The first 9 rows are patterns. Each new row is the sum of 3 different patterns, raised or lowered, with some noise. Before adding, each is slid sideways (what falls off one end comes back at the other) and multiplied by a number that may be negative. Names go in the order of the patterns.
Some rows, each with the names of its patterns after it:
[-10  -9 -21 -11   9 -13  20  18  17 -18   0  16  10 -14  -8 -10  -9  -1
 -20 -17  17 -19   3 -10   5   1  14   6 -10 -12  24 -16  11 -15 -18 -22
  -8 -14  10 -22 -19 -20   1 -11  23 -20   5] -> J904
[ 16  22  10 -19 -15   7   0   8 -23 -18  20  11   5 -14 -21  11   1   7
  -9   0 -20  13  19   4  21  -6   0   8 -14   5 -18   4  10  21  11  22
 -13 -11   0  14  -7   5  14   8  15  -1  -6] -> J515
[-11 -10  21  -8  -8   2  -9   0  15   4  19  -5 -12 -10  13   2 -12  -9
  13 -13 -12 -13  -9  16  23  -1 -22  22 -24  -4  -9 -12  17   1  11  20
  -8   5 -10  24   4  -3 -13   4  11 -16 -19] -> J63
[ -7  18   8 -19   3 -22 -17   6   2  16  17   9 -14   2   6  12   4  -8
  20  14   6   8   8  11  -7   3  17 -19 -16  10 -14 -11   1 -15  -6  13
 -14  20  19 -19  18   8   7 -12  -6  -1  10] -> J221
[  7  -9  12   2   9 -10  -9   8  20   1  10  13 -21   1   7  18   2  17
  -3  -7 -17 -18   1  14 -14 -16   2  20  14   7 -20 -16 -13  14  -1  24
  17 -18 -22 -12  -1 -13 -11   9  -4  22  -2] -> J685
[-15   0  -8  21   5  10  -9   7  -1  18 -16  17   0  19  18  -6  14 -21
  -2  10 -12  17   4  18   1  21  19   6  19   7  12 -21 -21  11  14  19
 -20  17  -2  17   2 -22  -2  -7 -21 -21  12] -> J483
[ 18   9   2 -11  15 -16  20  -8  -4 -16  11  20 -10  -1  12 -17 -20   6
  -3   1   2  15   8  17  20   2 -16   6 -16  -5  23 -18   2  18 -14 -19
 -23 -18 -14 -14 -15  -4 -12   6  -4 -12 -14] -> J867
[  2  22  10 -12  23 -11  -7 -15  14 -19  -8  11  18  -2   9 -16  11   3
   3 -21 -10  14   6   8   7 -23  18  14  -8   4   5   2  -6  16   4 -10
  -4  12 -20   4  13  19  22   3  11  21  21] -> J656
[  1   6  14  -9 -13  -5  20 -20  17   6 -16  11 -16 -13 -23 -11   0  17
   0   2  -4  15  -6  -9 -21   4  17  14 -18 -12  -9   1   4  -8  22  20
 -24  16 -18 -15 -20   6  20  17 -22 -23   0] -> J169

New rows. What belongs after each?
[ -7  12   2  32  11  14  -9  -2  -6  16   0  29   4  21  -4  -2  -5  -2
  14  13  33  21  35  -1  17  32  29 -27  -2  14  17  16   9 -19  31  -7
  -3   6  27   3   9  27  16   3  33  -9  -2] -> J904 J685 J656
[ -8 -38 -42 -24 -33 -27 -26 -10  -1 -21 -13 -35 -29  -7 -38 -30 -33 -13
 -24 -12 -31 -37 -23 -17 -41 -18 -20  -6 -32 -10 -28 -27 -28 -16 -40 -34
   0  -1   4 -42 -24   8   1 -27 -19 -31 -30] -> J904 J515 J656
[-28  -4  -1 -13  -8 -19 -45  -1  -2 -28 -33 -17 -24 -17 -12 -15 -20   5
   0 -20 -23   8  14  -8 -26 -37 -28  22 -18 -25  20  -8 -45 -11 -49 -38
 -45 -17   4   2 -30 -43 -23 -33  12   9 -21] -> J515 J867 J169
[ -2  -8  -7 -26 -16 -21  -8  -5  -4  -2  -9  13 -19 -23   4 -15   0   6
  -1 -23  21  -1 -10  -5   7   0 -27 -13   8 -14  10 -19  -6 -19 -10   0
 -24 -13 -15 -19 -42  -3 -16 -24   7   3   7] -> J483 J867 J656
[16 32 19 26 30 -7 36 28 20 23 32 28 19  5 -4 34 18 15  7  8 45 21 24 17
  4 19 35 33 33 33  2 11 18  9 11 15 25 30 37 21 24 11 37 20 22 26  4] -> J63 J221 J685
[  6 -28  17  15  -9   0   3 -22  13  10 -14  15  25  11  18   6 -19 -10
  11   3 -25 -13  -4  18  -3 -36 -35  10 -13  -9  18 -19  21 -19   0  10
  -1  24   0   5   1 -34  -8   8  30   6  17] -> J515 J656 J169
[  2   3  19   1 -14 -15  21   9 -14 -22 -29 -11  -3 -18 -10  21   8 -19
  -5 -23 -18 -18  11   9   0  -9 -25   2 -20 -15 -16 -14 -17  -8 -16 -34
   6   9 -25  19 -32   4 -15 -27 -22  -1  10] -> J904 J515 J169
[-18 -14  -3 -10 -22  12  21  -2   2  21  24  31  -2  -2   3  25  19  -7
  -8   0  20   5  24 -10  -6 -21  10  20  22   9  34   0  44  31  15 -20
  11 -36  22  24  -1   5  37   0 -23  -7 -32] -> J904 J515 J867
[  2  17  30  -2   7 -12  11   4   9 -22   3  15 -10  -9   0  -7  -2  31
 -10  17  -1  11  -5   5   2 -10 -15  15  -3 -10   3  22   8  -5  -1   7
   4   7  29   0  -5  33 -31  10 -19  -8 -16] -> J904 J867 J656
[ 21  24  22   2   0 -16 -11  -9  19  19  28 -29  -7  -2  24 -30 -23 -21
 -13  40  29  -4 -17  -6 -25 -40  27  18  -8  -2  -3   2 -29  17 -16 -21
 -19   4   1  -5  -5 -19  21   8 -30  15  22] -> J685 J483 J867
[-42  -4 -30 -10 -27 -29   7 -12 -27  11   4 -18 -19   6 -19 -19 -26 -13
 -37  -8   8 -18   9 -15 -19 -23  -6 -13  -5   5 -13   2  -5 -15 -27 -24
 -26 -43 -20  10 -38 -11 -22  -5 -15 -35 -50] -> J483 J867 J656
[-17  -6 -20  18 -11  38 -23  -9 -42  11  -3  -6 -33 -27 -37  -7  13 -41
   1 -10 -13  28 -28 -40  -9 -10  17 -14  -2 -38   6  18  -6   4 -16 -23
 -15 -23 -26   4   1 -37   0  -4 -31 -17   1] -> J483 J656 J169
[ 16   8   8  19  -1  -6  -8 -10  15  26   7  -8  14  33  26 -10  18  13
  27   7   8 -18  14  29 -15  20  23  15  21  11   9  -6   4  36   9  17
  -8   3  18  37   8  -9  38   5  11  41   0] -> J63 J685 J867
[ 15  41  26 -14 -20  -7   9  20  39  42  22 -29  10   4 -22  -8   8  23
  48   9  11  18  11   7  28   7 -11  16  51   3  40  24 -23  30  21  23
 -17   7  13  16   1 -21  -5  47   3  -6 -11] -> J515 J685 J169
[-22  -4  11 -33 -26 -17  -5 -33  -5  19   0  -4  21  20   5 -31 -12 -32
  15 -16  -2 -31 -18  -7 -11 -18 -38 -40 -40  -5   3 -51 -35   9   2 -13
   0 -16  -7  -5 -34 -17 -31 -13 -26 -40 -46] -> J904 J867 J169
[ -8 -33 -36   8 -46  -4 -27  -4 -57 -24 -17   8 -16 -19  -9 -18 -25 -15
 -22  -2 -39 -21 -30  -4  -3 -33 -19 -10  30  15 -43 -40 -13   1  -6 -28
  -4  -7  15 -31 -28 -36  -2 -28 -10  -9 -12] -> J515 J63 J169
[ 13  -5  17   3  -6  -3   3 -13  19 -13 -16   7 -13   7 -48 -14 -20 -10
   2  -1  -8 -11 -18 -36  21 -19 -26  10  29  17  18   1  15  -1  11   0
 -13 -16  20   8 -33  -5 -35  -5  -3 -13   2] -> J221 J483 J867
[  1  24 -18  -2  10   9 -19  12 -18   5   9  -5 -18   5 -11   5  26   9
 -16 -12   2  -9  -8  12  28  14   6 -17  -2  29   8 -15  -3   2  16  16
  24  -5  -1 -27   0  17  28  25  16  30  11] -> J221 J685 J656
[ 25 -20   8  19   8  20   8 -30  22 -21 -29  22  -8 -13 -12  -4   6  20
   6 -13 -25  -1  32  -4  27  25   1   9 -28 -25 -15  21 -20   3  -7   3
  12 -27 -16  -6 -26  -6 -25   8 -32 -14  25] -> J515 J63 J221
[ 26  27  -2  49  42  31  26  -1  13  15  38 -11 -19 -14  45   9  10  -4
  21  -3  36  33  45  37  24 -11  32  18  -4 -22  22  17   8  43  35  -9
  51 -11  37  11   7  37  40  14  21  38  14] -> J904 J63 J685
[ -1  -2  15 -29   8   4   3 -30 -20 -21 -10 -13   5  -1 -22 -16   8 -27
 -11  33  -4   2 -31   1 -37   9   0  20   3   7   0  13   9   0 -37 -21
   7  21   4   5  -8   8  -6  -4  28  18   0] -> J685 J867 J169
[ 13   9 -11 -14 -16   4  15  11 -11  11  15  24  -5  -2  13  24  16   1
 -20   0  14  -4  27  -1  21  30 -32  14  -7  -9  11   4  28   6   0  -6
  26   8  -8  36   8   2   2   6  -9  15  11] -> J63 J656 J169
[ 19   3  22  31  35  15  -4  35  10  -3   4   6   6  28  15  26  30  38
  14  10   5  33  28  36  -4  32  47  32  50 -22   5  15  23  35  52  40
  -4  20  16  27  27  13  46  -7  28  25  31] -> J515 J685 J483
[ 11  -5   4   3  13 -13   3   4  28  23  15  -3   0  39   7   6  26   0
 -14  11  -3  -8   3  25 -33   7  25  45  30  16  22  29  46 -12  11  10
  13  23  19   9  12  42 -31   6   9  12   2] -> J63 J483 J656
[ 40   3   6  14  19  -2 -19  -4   9  18   6  21  -4  14  17   6  19 -10
  13  15  17  36  18  18  25  34  25  16   1  10  11  11 -20   7  18  22
 -11   9  -5  30  21  15  -7 -13  25  -6  -2] -> J685 J867 J169
[  8 -29 -12  -7  12  15   0 -34 -24  -9  22 -15  -1  -6 -21 -23  -9 -11
  -1 -15 -16   3 -13  10 -18 -34 -30 -22   0 -15  -9  -3 -22 -40 -33   4
 -21   2  -6  -4  -9   7   5 -25  -1   6 -19] -> J685 J656 J169
[-20 -31 -42 -39 -23 -16  -9  -8 -31 -31 -38 -38 -17 -24 -14 -32  10 -12
 -37 -27 -33  -3 -44 -17 -45 -29  -4 -25 -21 -13 -31 -32 -23 -27 -12 -34
 -22 -37 -27 -25 -22 -33 -14 -29 -25 -50 -33] -> J685 J483 J656
[ 17  16   6  50  30   9  11  25  35   7  -8  22  10  35  15  16  14  -5
  13  41  -7  23   5  -5  -4  30  -4 -13  17  12  11  23  -4  14  32  35
   0 -18  26 -10  -5  16  14   8  21   7   5] -> J63 J221 J867
[  3  18  19  17 -11 -15  23   7   6   1  -7  24  13  15   6  12  27  -1
   0 -12   5  -7   4 -21 -14  20  14  32  11  -7  13   5  23   0  11 -20
  23  26   7  16  22  10   1  12  17  -1   1] -> J515 J483 J656
[21 22 14 22 26 35  6  3 35  0 16 42 20 37 50 51 22 -8  7 35 47 36 16 23
 11 23 26 23 -5 39 -2  5 24 -2 39 37 29 18 33 21 30 17 23 -7 33 32 36] -> J685 J867 J169
[ -9 -14  -1 -11 -15 -53 -16 -24 -34  13   3 -17 -12  -2 -43 -49 -24 -26
 -53 -21  -2 -43 -22 -40 -30  11 -31 -60  -3  14  24  -8 -18 -24  -8   7
 -17   2 -15 -29 -23 -59 -22 -34 -11 -28   3] -> J685 J483 J867
[ 26  -1 -13  -3  14  15   3  12  -2 -12  25   2   4  41 -17   5  42 -17
  -2 -16 -12 -25   0   2   0 -29  28 -26   7  17  47  32  16  -6  47  21
  33  13  17 -39  43   3  -4  -5  39 -17 -27] -> J904 J867 J656
[-20  10 -21 -23  -1 -22 -20  -3 -15 -13 -12   3   1 -22   7 -11 -15 -25
 -37 -27 -11 -14 -20 -20  -7  -7 -18 -20 -16  -9  -3 -23   3   0 -13 -20
  -9 -13   2   5  -3 -27  -2   5 -17   9 -16] -> J515 J656 J169
[-16 -10  14  -2  -9  -1  -3 -29   4  -6   4  -6  12   0 -10  19   0 -15
  10 -31 -38   9 -10   8  14  -7 -24 -17 -16  -8 -39   4 -16 -18 -24 -29
 -22 -19  -2 -21 -18 -33  -9 -14   6  -2  -6] -> J685 J867 J656
[ -8   0 -24 -21  10 -11  -7   5   1  -8  14  15  -7 -23  11  26  22  40
   1 -45 -13  -1 -24  24 -15  17  18  -5 -14 -19 -36   9 -11   8 -31 -18
  13  25 -10 -11  36   6  12   8   5  -1  33] -> J63 J685 J867
[-23 -29 -50 -17 -20 -35 -26 -24 -37 -19  -1   0 -19 -22 -11 -15   2 -40
 -58 -43 -20 -25   9 -23 -38 -25 -46 -40   2 -26  -3 -27 -11 -38 -36 -11
 -40  -7 -20   5 -30 -16 -13 -17 -19 -27 -43] -> J904 J63 J685
[ -3 -20 -26 -16 -38 -16  -4 -12  13   4 -22 -15 -10 -25  -8 -17   0 -26
   6 -18  -6 -24   4 -30  -3 -27 -27 -23  -7 -16 -16  14 -37 -11   7 -18
  -7  -5 -14 -37 -42 -32 -19 -10 -25 -12  -8] -> J221 J685 J483
[ 32  25  32  -3   3  34  37  17  20  20  29   2  -6  30  18  31  23   6
  -3 -10   5  21  10  -6  35   9  -8   9   1  15   3  41 -15   6   3  10
  28  18  34   1   7  12  -6  20  -1 -12  34] -> J515 J867 J169
[-12   1 -14  36  19 -15 -20  -3   1   1  33 -14  19  40  29   2  44  31
  -1  13  10   5  12  12  14  17  29  22   1  29 -11   6  21  -6  17   9
  26   9  12  30  -1   4   5  17 -17  22   9] -> J515 J483 J656
[-17 -35 -35  -4 -19 -14  10 -29 -42 -50  -9 -19 -42 -32  -3 -37 -18 -30
 -40  -5   8 -20 -30 -11 -32 -35  -9 -31  -3 -32   4   9 -35  -5 -21   3
 -19 -18 -32 -20 -12 -26 -24 -16 -16  -1 -38] -> J63 J221 J867
[  5  10 -20 -10 -45 -30 -23 -48   7 -22 -33 -22 -31 -42 -36 -24 -28  -4
  -6 -27 -35  15  11 -31 -40  -2   4  19 -25 -38 -13  19   3 -24 -21 -37
 -19  -6 -18 -24  -4 -31 -29  -4   0 -43  -2] -> J515 J63 J656
[-22 -24 -37 -40 -28 -10  -5   5 -22 -24 -34 -39 -11 -12 -11 -37 -26 -37
 -36 -26  -9 -73 -27 -23 -12   1  -1 -55 -45 -59 -23 -56 -30 -27 -40  19
   5  -4 -54   3  13   7 -32 -55 -15  -5 -22] -> J904 J63 J685
[  6   3  15 -22  31 -40 -19 -39   5  -7 -15  17  16 -28   6 -22  16 -10
   1 -34 -22   0 -12 -14  -5 -10  36  -7 -24 -22  25 -10 -13 -14  -1   0
 -12  26  -5  14 -11  26   7   8  -8  21  18] -> J685 J483 J656
[-24  13  24   7 -21  -1  13  12 -13  -8 -15 -13 -12 -33 -32  10  17 -13
 -16   1 -13  -5   8 -19  -9   5 -13 -11  10  -9 -45  -5  -4 -21 -18 -14
  -8  25  18  19 -25  22 -23 -18 -22 -13  27] -> J904 J63 J867
[ -2  18   7   7  -4  15 -11  -9  -6   0  10 -16  35  35  -8 -22 -10  -2
 -25  -6 -14   5  36 -13  34  38  -2   6  16  13   7 -27 -12   1  20  24
   9 -26  17 -13   4 -18 -16  21  17  44 -11] -> J515 J221 J483
[  1 -36  -6 -45 -14 -39  -5 -36 -45 -25 -17 -39  -5  15 -38 -42 -33 -43
 -48 -19 -52 -59 -39 -19 -47   0 -24 -27  14 -18 -59  11  13  -7 -29 -19
 -20  16 -12  -2 -41  -8 -25 -30 -31 -19 -18] -> J685 J867 J656
[-28 -24 -35 -24 -12  11 -44 -19 -25 -12 -18 -12 -33   8 -16  -2 -42  19
 -23  16 -17 -16 -35 -17  -8 -20  11  -4  -5 -13  22 -22 -10  -6  18   4
  16  -7 -17 -25 -12 -28  -5  18  -6 -25  24] -> J904 J867 J169
[-14  -4 -24  -6 -38 -40 -11 -21  -7 -17  -9   3 -28   5 -34 -26 -32 -37
 -12 -40 -22 -44  25 -10 -27 -18 -37  33 -22   8 -28  -1  11  -9 -15  17
   7   5   4   2  10  -9 -11 -23 -11 -23   3] -> J483 J867 J656
[ -8   3   8  23   9 -19  14  -7  16   0  16   9  10 -19  13   7  29  13
   4 -40  27 -21   2  14  11  14 -18  15 -17 -19  -9  20  19 -13 -17  13
  17  13  -9 -15   8  20   3  18 -14  11 -19] -> J904 J63 J685
[  6 -29   7  -6  -5 -31  -1 -34 -13 -22 -20   0  -9 -24 -13 -20  -7 -25
  -4 -42 -18 -29   1 -10  -7 -20  -9 -24 -23 -12 -21   0  -4 -28 -51 -32
   7   4 -28 -15 -21  -6 -10 -33 -33  -4  -2] -> J515 J685 J656
[ -2  23   4  19   9  38  36   1  25  18   4  46  -3  27  12  29  31  15
  32  32  28  11  39 -12  -8  25  43  32  12  49  18  25  20 -17  17  35
 -11 -11  28  -4   1  -4   7   0  22   2  21] -> J515 J483 J867
[  2  26  26 -13  34  20  21  18  18  26 -17   6  32 -27   4  23  13   8
  19   9  14  37  -2  41  17 -27  39  14  18 -23  18  -6  19   8  20  10
 -10 -11 -18  -2   6  -4  10  40  20   2   8] -> J221 J483 J656
[-17   4 -22 -44   3 -25 -45  23  19 -21 -46 -36 -25 -34 -17 -50 -47  -3
  -2 -14  -9 -37 -42  -9 -20 -37   3 -14   6  16 -15   5   0  -4   6 -40
  -5 -20  -6 -26 -21  -9  10 -42 -20 -40  -4] -> J515 J685 J867
[-10   3 -18  -6 -18 -18   5  -6 -26 -10  -7 -39   0 -14  -1 -12  15 -18
 -38 -19 -24 -14  11 -25 -44 -11  14 -14  -4 -35 -33 -31 -11  -8  -1  -2
 -24 -50 -11 -29 -39 -16  10 -10   8  -2   8] -> J63 J685 J867
[ -1 -17   2 -23   3  15 -19 -31 -38 -26  13 -15 -28  -1 -20  11   3 -20
 -30   2  16  13 -26  19 -21   7 -21  -9 -24 -15  -7 -36  -2 -11 -27   0
 -16  12  -1   1 -16   7   0  10  -8 -14 -14] -> J515 J867 J656
[-40   7   4  -2   7   9  -8 -23 -36  15 -42   3  11  26  24   2 -24  10
   1  14  13  14 -13   9 -17  -9 -20  19 -10 -13 -27  -2   1   1 -29 -12
 -36   9 -13 -22  -3 -19  19   3 -28 -11   3] -> J515 J656 J169
[-21  -1 -14  19 -13  -2 -28  22   0 -14 -27  12 -13  -7  -2   3  16  14
   9 -13  24 -22 -15 -23 -13  12 -12   0  33 -15  15  -4  23  -4   9 -16
  -6  13  -8 -25   7 -24  -3 -31 -21 -13  -8] -> J904 J63 J867
[ -6 -14  32   9   8 -23  -8  35  -1   6 -25 -11  -9   7  40  -5  12  -8
  35  14  37  43  -4  -9  17   6  20  -1  16  10  52  22   9 -13  -7   7
  53  -8   5  29  23  16   7   3  12  34  37] -> J515 J656 J169
[ 11   7 -29 -17 -43 -36 -20   4 -28 -11  -8  15 -21 -19 -41   1 -12   5
 -32  -9 -16 -13 -14  -9 -27 -18 -12  -3 -15 -19 -27  -2  -1 -12  -4 -13
  -6   3  -1 -32 -33  11 -20 -19 -25 -17   4] -> J685 J483 J169
[-37  14 -38  -7 -12 -11 -13 -31 -38 -24 -17   4  -6 -20 -33 -18  11   7
 -44 -17 -24   1  15 -26 -15  -9   9 -11   4 -35 -35 -22 -38 -17  -8 -12
   2 -23  -6 -23 -18 -19 -15 -27  -4 -10 -38] -> J515 J63 J169
[  0  13  16 -19  14  30  29  12  15  -1  27   7   5  -6   5  30  19  22
   7  -4  47   9   2   7   0  -6  18  16  19 -19  -2  -1   2  15  48  26
  32   0  25  27  21   8  13  30  29  51   3] -> J904 J685 J656
[ 11 -26  26 -16 -19  19 -22  -3   3   3   7 -12 -10   1  20   8   4  -1
 -17   8  31   1 -16 -12  -5 -13   0  -1  18  -5  14 -18   4  -7   5 -26
  -8   0  10  -3  24 -11   1   0  -6 -10   5] -> J63 J656 J169
[  8  38  34  14  34  11  26  26  36   3   1   8  59  50  42  27  20 -15
  21  27  34  34  20  22  39  15   2  -2  16  20  23   2   8   5  30  25
  -2   1  39  35  12  17  24  14  31  19   7] -> J685 J867 J169
[29 10  0 23 15 23  0 17 23 14 15  6  9 28 -5 24 40 -1 27 41 12 25  8 -4
 15  4 -1 23 -4 21  7 14  8 23 22 34  0 12 31 16 26 23  1 30 19  6 19] -> J63 J221 J867
[  3 -13 -10  13  21   8  28 -19  11  27  14   9  24   7 -14  13  28  14
  -8  18  26  34   5   5  -3   6   8   5 -17  33   4  30  10  19  25   0
  20   0  10  35   5  19 -13  -9 -14   3   7] -> J904 J685 J483
[-24   6   6  -3  13 -29  30   5 -22   3 -23 -11 -14  -4  10   3 -32 -10
   4 -20  10 -34  -5  -2   1  -8  -2  21 -12  20   1   8  -8 -11  30   0
 -22  10   2   2 -19 -30   6  -8 -27   0 -24] -> J904 J515 J221
